The first 5 rows are patterns. Each new row is the sum of 2 different patterns, raised or lowered, with some noise. Before adding, each is slid sideways (what falls off one end comes back at the other) and multiplied by a number that may be negative. Names go in the order of the patterns.
Known rows, each followed by the names of its patterns:
[  2  -2  -5   1   1 -27  -2  -1   2  -1 -24   3   2   4  -4  20  -3 -13
 -19   3  -1   8  -2  23  -1   1  -6  17  -5   2 -12   8 -13 -20   0   8
  -5   1] => (4)
[ -7 -27  -5 -16   3  -2   3  -2 -12 -27 -16  -8   6  -2  21   6   0   0
   0   4  -1   7  -7  13  -6   8 -18   1  -7 -12 -16   0   8  -1   2  27
   2  -1] => (3)
[-12  -2   7  14  -1  -5  27   7 -23   3  -4  -7   5 -12  19  18 -16  14
  -1  27  -1  -6   1   5  -5  -7  13  -6  -1 -12 -20 -10  -5  -4  13 -14
  -1 -14] => (0)
[  1  -5 -27   0  -8   6 -11   4   1   0 -10  -4  -1   2  21  -2   6   2
  -1  -8  16  -9   2  -8  -5   1   4  -4  19  11  -9   0   0  -2   0 -21
  -8   2] => (1)
[-16 -10  -4   3   2  -6 -17   6   2  -3  -1   5   0  14   6   7   7  -4
 -15   4 -19  -9   9  -4 -12 -25  14   6  11   0  17  14  -3 -10 -21  -5
 -27   4] => (2)

New rows, each followed by the names of its patterns:
[ -5 -12 -17 -10  -9 -24 -34 -24 -18 -24 -34 -13 -13   1 -21   3  -8  -9
 -17 -13 -20 -20 -12  -4 -20 -20  -1 -15 -20 -19 -25  -7 -22 -22 -18  -5
 -31  -5] => (4) (2)
[  5  14  26  11 -23 -18  26 -18  18   1  -5  18  -4  -4  19 -19  17 -12
   9  14  15   6  28  23   6  22   7   5  33  -1   7  23  -5  11 -13  37
  27  24] => (0) (2)
[-34  -5  -3   6  11  -5  -6  -4 -11  -9   0  -4 -15  -3 -27  -8 -29  -9
  -5 -30 -24 -18  -7 -11   0  28  -6  -9   4 -30 -28 -21  -7 -15  -1 -19
  -5 -22] => (3) (0)
[  3  11  18  11  24  -4  10  12  -2 -10  -3   9  15  -5   0   2  -1  -5
   0 -23  -7  -7  -6   2   6  -4  20  10 -10  11  10  19 -22  -6 -11   4
 -17  -6] => (4) (2)
[ 20  11  20  11  19  23   6   4  -3   9 -16  13 -13   6   4  18  15   3
 -14   5  10   5  -8   9  19  20  16  19  12  10 -17   3  -4  -8  17 -10
  -4 -12] => (0) (2)
[18 16 11 39 27 36 26 21 29 14 -3  6 18  0 17 21 30  6 21 -3 21 -9 31 14
 24 10 31 13 18  8 23  9 13  8 24 35 17 31] => (4) (3)
[ -1   2  31   4  18  -1  -5 -16   0  -6  14  16   1 -18 -20 -12  -5   4
  -4   7   1  -6 -16 -13 -19 -17  -8   2 -12   0   8  13  -9 -24   3  -5
 -30  -7] => (3) (2)
[-26 -34 -20 -12  -7 -23  13  -1 -10  -9  -3  -4   2   3  -9   8 -16 -12
 -22 -20 -20 -10 -25 -17 -20   0  -1  24  -6   5  -3 -33 -20 -37  -8 -31
   0 -21] => (3) (2)
[-17  -5  -5   0  -8   3   9  -6  -7  -2   8   3 -12  -8 -11  -9 -16  -6
  -2   9  -3   6 -12 -13  -2  -8 -10  -8   0  -9  -5  -9  -1  -4 -10  -9
 -12 -23] => (1) (2)
[-1 13  8  4 -1 -5 11 -8  5 18 17  8  4 -6 17 -5  2 16 11  7 -8  6 20  4
  5  2 16 -7 -1  7 19 16 14 11  8 -3 17  9] => (4) (0)
[ -6   9  -8 -30 -27  -6   6 -52 -28  -3 -19 -24 -21 -20   3 -17 -30  19
 -32  -4 -34 -13 -13 -19 -16   1 -15 -29  -8 -16  -9   3 -18 -16 -19 -34
   0  -4] => (0) (2)
[  8  23  22  21  11  20  -2  24  16  28  20   8   4  -4   1  13 -13   8
  40   9  20  15   5  18  -6  -1  33   3  14 -16  13   9   7   6  15  16
  -2  13] => (3) (0)
[ 6 16 16 13  6 19 26 19 24 17 32 23 10 24 26 38 23 12  8 14  3 20 18 24
 32 23 26 14 39 38 15 13  9 22 15 13 13 24] => (4) (2)
[-14   6   5   9  -9  11  -1  19 -10  19  12  18  -1  14  14  17   8   3
   5   3   1   5   8  11  27  24  16   3   5   4  -5  17  36  30  10   2
   2  -9] => (4) (3)
[ 17  -2  -8  -3 -26   2 -14  -1  -1   7   3  -6 -23  -3   0   4   3  18
   8  11   6   6   9   1  -1   1  -1  -6  12  -8  -2 -14   4  -2   9   8
  11  13] => (3) (2)
[ -2 -12  -9  -1  -4   3  10   7  -4  -8 -16  -3 -20 -22  -3  -6 -12 -26
  -8   0   0  -2   3   7  -7 -13 -26 -10 -26   0  -5 -14  -5  -2  -3 -14
 -10  -6] => (1) (2)
[-18 -12  -8 -17   9  -2 -19 -10 -14 -20 -12 -38 -23  -9 -13 -21 -45  -8
 -18  -3 -23  -3  -8 -14 -26 -24 -15 -21   7 -21 -11 -13 -13 -20  -1 -28
  -8 -19] => (1) (2)
[-11   3  -7  -9  -8 -15 -23  -4 -19  -6 -24 -10  -9 -23 -14 -10  -8 -18
  -4 -19  -2  -3  -2  -7 -11 -20  -3 -21  -9  -1 -11 -16 -18 -11   2 -21
 -18   0] => (0) (1)
[-17 -17 -15 -16 -30 -11 -13   4  13 -12  -1 -13 -10 -14 -22  -8   8   0
  -9 -32 -10 -30 -12 -17 -10 -13 -15 -16 -18  -8 -18   4 -18   4 -11  -7
  -8   9] => (3) (1)
[ -2 -13 -22 -23 -11  -6 -11   5 -12 -17 -25  -1 -18   1 -15  20  -9  -2
  -4  14 -11 -12 -15  -3 -35 -22  -7   2   8  -5   6 -13 -12 -11  -5 -17
   8   1] => (4) (3)
[-14  -5   9   6 -16 -13 -23  -9 -23 -14  -7  -2   2 -10  -4 -16  -3  -1
  -5  -2  -7  -4   1 -10  -7  -6  -5 -13  -3 -17  -8 -19 -12  -8  -4 -15
   3  -1] => (3) (2)
[  6  20  10  14  -8  22  16  16  11 -24  18  10  16  11  35  -4  12  -3
  24  17  20   9  35  -3   5  18  27  10  18   4  38   9  -3  13  25  34
  14  21] => (4) (1)
[-16 -16 -16 -28  -2 -18   8 -13   3 -29   2   3  -9 -12  10  -5   2 -22
 -35 -12 -24 -14 -12 -20 -18 -27 -41 -20  -6 -10   4  14 -13  -8   0  10
 -20 -17] => (3) (2)
[  4   9  -2  10 -15  -2  -3  -6 -37  -1   8   4   4   2   8   5   0 -24
  18 -13  -7 -18   9  -1   2 -22  12  -4   7  -6  37   3   3  -9  11  -7
 -18   8] => (4) (3)
[ 15  14  23  12  21  17  19   3   7  16  25  26  13  20   1   7   3  -5
   9  37  10  33  18  10  19  10  -3  26  -4  20 -16   0  18  19   7  19
  19   2] => (4) (0)
[-3 23 25 17 14 17 15 26  4 19 33  3 17  2 16 21  4  9 21 22  6  3 19 18
 32 15 23 19  9 19 15 24 24 31 11 11 19 19] => (0) (1)
[  1  -8   5   1   2  -3   8  -1   2  26   3   0   0  -6  16   2   0  -5
   5 -15  11  15  16  -3   3   4   1 -14  -1   5   2 -13   5   4  12  -6
  12   9] => (4) (1)
[ -2   7  -9   9  -2  14 -17  10  15  -3   0  21  -2  19  14   0   7  12
  49  -8  -3  -6   4   9 -11   5   9  26  -9  29  11  34  10   7  -6   3
 -12  20] => (4) (2)
[ -2   2   6 -16  14   1  12   7   0  -7 -29   0   2 -26  -8   8  -2   3
   8  -6  19 -22 -25   4 -12  -2 -22  -2  16  -3  -5   0  15 -16   6  -8
  14  10] => (4) (0)
[36 17  8  6 18 -1  4 28  8  7 -8  6 10 16 11 33 11 10 -2 -7 10  4 26  5
  4 31 20 -2 12  3 11 18  4 27 30  2 30 15] => (0) (2)
[ 21   9  -7  -9  -6  22  -5  -8 -15  18 -11  -4  -2   4   3 -12 -15 -19
  -8 -10 -18  -4   6 -21   1  -5   6  -4  -3  -7   4 -16 -10   7  -3  -9
   3  -4] => (0) (1)
[ -2 -10  -6   5   6   2 -11 -13  -9 -21  -4 -15  -9   1   3  -1 -11 -16
 -10  -7  -8  -6  -3  -7   3  -5   0  -6  -6 -18   4 -18  -8   5  -3 -13
 -24   4] => (3) (2)
[ 20 -10   5   6   2  -8   6   8   4  -7  -5  -2  -1 -19  -8 -12  -6 -11
 -24   1   5  -3   4   7  -8   0  -1  13 -15  -5   2  -5 -11 -13  -1   0
  23  -4] => (1) (2)
[ 7 23 21 18 -3 23  3 19 18 22 23  0 22 23 23 16 29 30 14  9 19 14 -1 18
  8 24 12 18 16 16 -6 22 26 25 15 21 12 28] => (4) (2)
[-21  -7 -16   7 -28 -11 -37 -15 -30 -32 -27 -11   1 -14  -1   7  -7 -11
 -19 -42 -22 -28  -6 -21 -13 -15 -25 -42 -30 -28 -11 -20   1  -9  -9 -17
  -5  -7] => (3) (2)
[ 28  20   0  -2   4  -1 -21  11  27  41   8  29  -4  21  -6  12   5  11
  -3  25   0  18   2  21  24   9 -10   7   1  -1  13  23   4  21  40   4
  11  14] => (4) (2)
[-22  -7  -1  -8  -6  -3 -12  -4 -10  -1 -35  -8 -12 -12 -16 -24   1  -6
  -1   4   7 -10 -20 -33  -8 -15  -1  -9  10  -9 -12 -26  -4 -15  -3 -17
   9 -12] => (4) (3)
[  6 -14   1   6  -5 -15   0 -14   0 -11   2 -21  -7   6 -15 -18 -10  -1
   9  -9  10 -10  -7 -26 -25  -3  -6  -8  -7 -11 -10 -32 -27 -18  -9 -15
  -5   5] => (4) (3)
[  0  11 -14  -1 -23  -6   0   7  -3  24  -8  -7   9   2   7   3   9  13
  20  -4   8  -9  26  -4  -2 -18  12   6  -1   6  34   7   2  -7 -39  -1
 -17   3] => (3) (1)
[15 22 29 17 22 13 -4  2  9 25 24 29 22 17 16 13 19  7 18  8 22 13 30  1
 28 16  2  6 22 36  9 15 33 17  7  3 -3 19] => (3) (2)
[-16   7  -3   2   8 -17  -1  -9 -18   4   2 -11  10  -7  -5 -13  -6  -7
 -24 -28   2  -1  -3  -1  -9   2  -4 -13   3 -19  -2  -5  -5   4 -13  -1
  -6  -1] => (0) (1)
[ 7 -2  0 -4  6  9  6 21 14  8 18 14  8  8 13  4 16 -3 10  0 10  3 -9  1
  6 16  4 13 25 12  5  4 -6  8  9 10 10 13] => (3) (1)
[-15   0  -6   4 -18  -5 -10  -2 -10  -3   1 -10  -4 -11   0 -14   9 -10
  -7 -14  -6  -5   5  -9  12  -8 -10  -9 -18  -9  -3   3 -11  -5  -6 -13
 -21 -27] => (3) (1)
[ -4   4 -10   5  16  -8 -18 -29 -28 -34 -14 -21 -18 -11  -7 -14 -28 -31
  -8  -6 -14   0  -2  -9   2  -4  -1  -4  -8 -24   1 -27 -12 -12 -12 -22
 -35  -7] => (3) (2)
[-21  13  -5  -8   4 -43  -8 -31 -12  -8   7   8 -15 -32   9  -3 -20  -2
  13  -5   2 -14  17  20 -20  17  -9  35 -10   1 -20   4 -14 -20  -5  -7
   5 -15] => (3) (0)
[ 4 11  1  0  9 14  8  0  8 17  8  6  2 16 29  0 17  3 24  4  4  8 14  6
  4 10 -7  7  0 -2  4  9 -4 16  0 11  5  1] => (0) (1)
[  5   2  -6 -12  -8  -1   1 -11  -9  -1   1  -8  -6 -19 -19  -8 -14   1
   9 -11   7  -6 -15  -2 -10  10 -10 -14 -15  -4 -24 -14 -13  -7  16  -9
  15 -23] => (0) (2)
[15  0  9 27 20 16 25 15 18  6 12 32  3 13 -2 16 12 10 14 21 26 11 28 14
 27 30 21 15 17 10 29 14 22 23 18 11  8 10] => (0) (2)
[-31 -17 -21   3 -11  -2  -6  -7   2 -20 -13 -20  -8 -28 -13 -16  -1 -15
  -9  -3 -25 -16  -7  -5 -16 -13  12  -1 -17 -19 -31 -15 -28 -11 -22 -14
 -18 -26] => (3) (2)
[  3   2 -10   6   8   5  -1 -12  -6 -12   2   0 -10  -9  13  -8   8   0
  -5  -1 -13 -22  -3 -13   2 -23  -2   1  -4  -8   1   3 -23  -1  -2   6
   9  -8] => (4) (0)
[ 16  12  25  -9  14  -6   0   9  16  12  22 -18   5  -2  11  14  42  38
  15  14  44  30  -4  27   8  22  17  13  23  38  -2  23   6  46  23  13
  22  45] => (3) (0)
[  9  20  17  31  31  15  15  12  26  12  22   3  30   5  13  -1  19   8
   4   1  14  21  14  18  27  16  14   9  -8   0   2  19  15  15  21   3
 -16  -7] => (4) (3)
[ 28  -1 -24  -5  -4 -21  -1  -7  20   7 -16   2  -4   5  -5  -8   1 -10
  -7 -13  13 -13   1  -2 -20 -16  -6  -9   4 -14  -3 -14 -15   7   2   5
  -6  -9] => (4) (0)
[  4 -32 -12   0 -19  -3 -19   1  -1 -14  -2   3   2 -11   6  -1  16  18
  10   6  -1 -21  11 -12   3  12  -2 -16 -28   8   6 -15  -7  26   5  -1
  -3 -19] => (0) (2)
[ 25  14   2 -11   9  -5  18  14   1  15  11  13  13  11  31  18  13  34
  26   4  30  20  18  25   8  19  31  -7  21  24  31   9  -5  29  24  22
  14  39] => (0) (2)
[ 11   6   6   1  10  -5  -4   8  -1 -13 -10   8   8  16   5  16   7   2
  -3  -6   5   1  10  -2  -3   1  -4   2   0  -5   4   2   2   0   8  -2
  12   3] => (3) (2)
[  3 -17 -11  -2  -2   6   5  23  -2  -2 -20  16  -9   1 -10  12 -25 -15
  -4  12  -1   0   1  -1 -19  -7   7 -26  -2   0   3  12 -19   0  -1   8
  12  19] => (4) (1)
[-16 -11 -11   3  -5  14  -3   3  16  13  -6   3  -8  -4   3 -11  16  17
 -13  10  15  22  -2  -5   1  20  -7  -7   7  -4 -14  -8  -8   4  -6  -3
   5 -10] => (4) (0)
